There are 5 ways to turn a row about zero (a turn may also mirror it). The second row of each pair is the first, turned, with some noise. The first 25 pairs use one turn. New pairs use 2 turns, one after the other, and a turn may come again.
In the rows, zero is written as 128.
Some pairs, each with its turns in order after it:
[125 124 128 129]
[130 123 130 135]
Z762

[126 162 168  84]
[113  63 126 114]
Z923

[ 87 102 178 141]
[117 121 103 188]
Z762

[128 112 118 159]
[147 130 150 147]
Z288

[125 151 146  90]
[102 126  92 100]
Z288

[111  90 129 178]
[ 96 116  82 118]
Z549

[152 156 155 168]
[139 158  98 169]
Z549

[103 119 146 102]
[128 101  99 142]
Z762

[155 111 113 135]
[102 143 136 128]
Z549

[147 108  68  92]
[ 69 171 143 125]
Z115

[ 75 140 204 110]
[ 74  65  92 163]
Z923

[168 207 126  93]
[119 146  75 205]
Z115

[ 90 166 174 158]
[ 78  94 142 175]
Z923

[109 122 148 159]
[115 138 129 166]
Z762

[121  94 137 114]
[128 128 130  84]
Z549

[ 19 118 116 146]
[155 231 139 117]
Z288

[ 95 143 117 146]
[125  96 113 144]
Z549

[165 188 127 143]
[166  85  84 130]
Z288

[104 130 143  99]
[118 120  92 106]
Z115

[ 90  82 129 124]
[118 118 138  73]
Z115

[173 125 113 127]
[124 171 149 152]
Z115

[120 141 162 115]
[121  91 120 134]
Z923

[125 123 125 143]
[129 136 138 148]
Z762

[131 139  73 171]
[192 120 163 125]
Z288

[164 149 150 135]
[156 100 146 136]
Z923

New pairs, each followed by its turns in order:
[128 141  83 166]
[113 122 154 173]
Z549 Z762

[ 53 120 108 160]
[111  52  96 129]
Z923 Z115

[ 81 129 129 118]
[129 159 165 143]
Z762 Z288

[ 99  82 140 119]
[126 102 106  83]
Z115 Z923

[137 233 112 131]
[146 139  45 187]
Z923 Z762

[ 99 170 106 104]
[145  89 105 161]
Z762 Z762

[ 86 115 159 187]
[118 167 129  62]
Z115 Z549

[132 110 156  50]
[ 74 179 169 124]
Z762 Z115

[ 96  95 193  62]
[161  35 132 156]
Z288 Z549

[158  62 122 113]
[155  63 141  84]
Z923 Z288

[164 115 118 127]
[ 94 142 119 119]
Z115 Z762

[ 99 118 122 110]
[118 120  94 136]
Z288 Z115

[129 112 137  56]
[ 67 119 101  96]
Z288 Z923

[122 102  87 126]
[167 103 110 120]
Z115 Z549

[130  68 171 130]
[129 175 180 108]
Z762 Z762

[148 115 140 142]
[103 120 122 144]
Z549 Z115

[141  94 140 178]
[115  78 151 148]
Z549 Z549

[121 124  95  67]
[ 84 162  83 110]
Z923 Z115

[204 110 130 127]
[150 190 153 171]
Z923 Z115

[100 144 167 161]
[114 138 149 183]
Z923 Z762

[101 124 131  94]
[ 99 118  89 132]
Z288 Z115

[129 108 107  55]
[159 149 104  69]
Z115 Z288

[129 145  40  67]
[ 57 122  84  61]
Z923 Z288

[142 188 138 132]
[ 70 130 102 156]
Z115 Z549

[134 112 115  73]
[112 176 140 118]
Z762 Z115

[100 159  65  93]
[104  76 160 173]
Z115 Z762

[131 127 167 101]
[110 143 174 148]
Z115 Z549

[138 139 106 134]
[108 115 136 131]
Z288 Z288

[169  93  71 166]
[210 155 136 103]
Z288 Z115

[146 179 146 156]
[181 127 142 103]
Z923 Z115

[142 107 172 159]
[121  94 144 176]
Z762 Z115

[121 100 121 156]
[ 94 117 126 108]
Z549 Z115

[157 135 114 125]
[153 136 144 127]
Z762 Z549

[ 83 145 102  99]
[164 132 178 133]
Z288 Z549

[ 70 162 147 118]
[ 78 151 166  90]
Z115 Z115

[ 89  96  88 114]
[137 113 123  61]
Z549 Z549

[128 112  92 193]
[158 189 153 116]
Z549 Z288

[129 119 120  91]
[128 129  90 120]
Z549 Z762

[128  48 123  69]
[194 130 177  80]
Z549 Z549

[153 115 113 164]
[123 133 101 164]
Z115 Z288

[108 107  84 188]
[117 202  98 127]
Z288 Z762

[122  82 159 154]
[149 147 169 164]
Z762 Z923

[139 148 113  86]
[101 112 162 123]
Z115 Z762

[191 114 149 119]
[ 96 102  90  85]
Z288 Z549

[106 121  95 118]
[117 165 128 114]
Z115 Z288

[ 98 133 140 158]
[139 169 128 123]
Z549 Z923

[194 130 125 185]
[116 113 183 193]
Z288 Z288

[154  85 152  93]
[105 167 160 162]
Z762 Z115

[105 177 193 111]
[109 176 186 163]
Z923 Z288

[159 178 176 137]
[143 194 142 106]
Z288 Z923

[159 186 137 161]
[137 145 179 171]
Z549 Z923

[148 176 129 136]
[ 96 131 117 171]
Z923 Z288

[158 117 145 168]
[170 143 132 145]
Z115 Z115

[181 138 149 101]
[ 98  88 121  95]
Z288 Z549

[ 77 155 143 170]
[144 112 194 141]
Z549 Z288

[152 153 140  96]
[147 163 120 146]
Z549 Z549

[113 107 142 145]
[ 93 115 125 122]
Z115 Z288

[ 77  83 171  72]
[ 36 120 128 113]
Z762 Z549

[162 129 144 190]
[156 124 195 140]
Z288 Z115

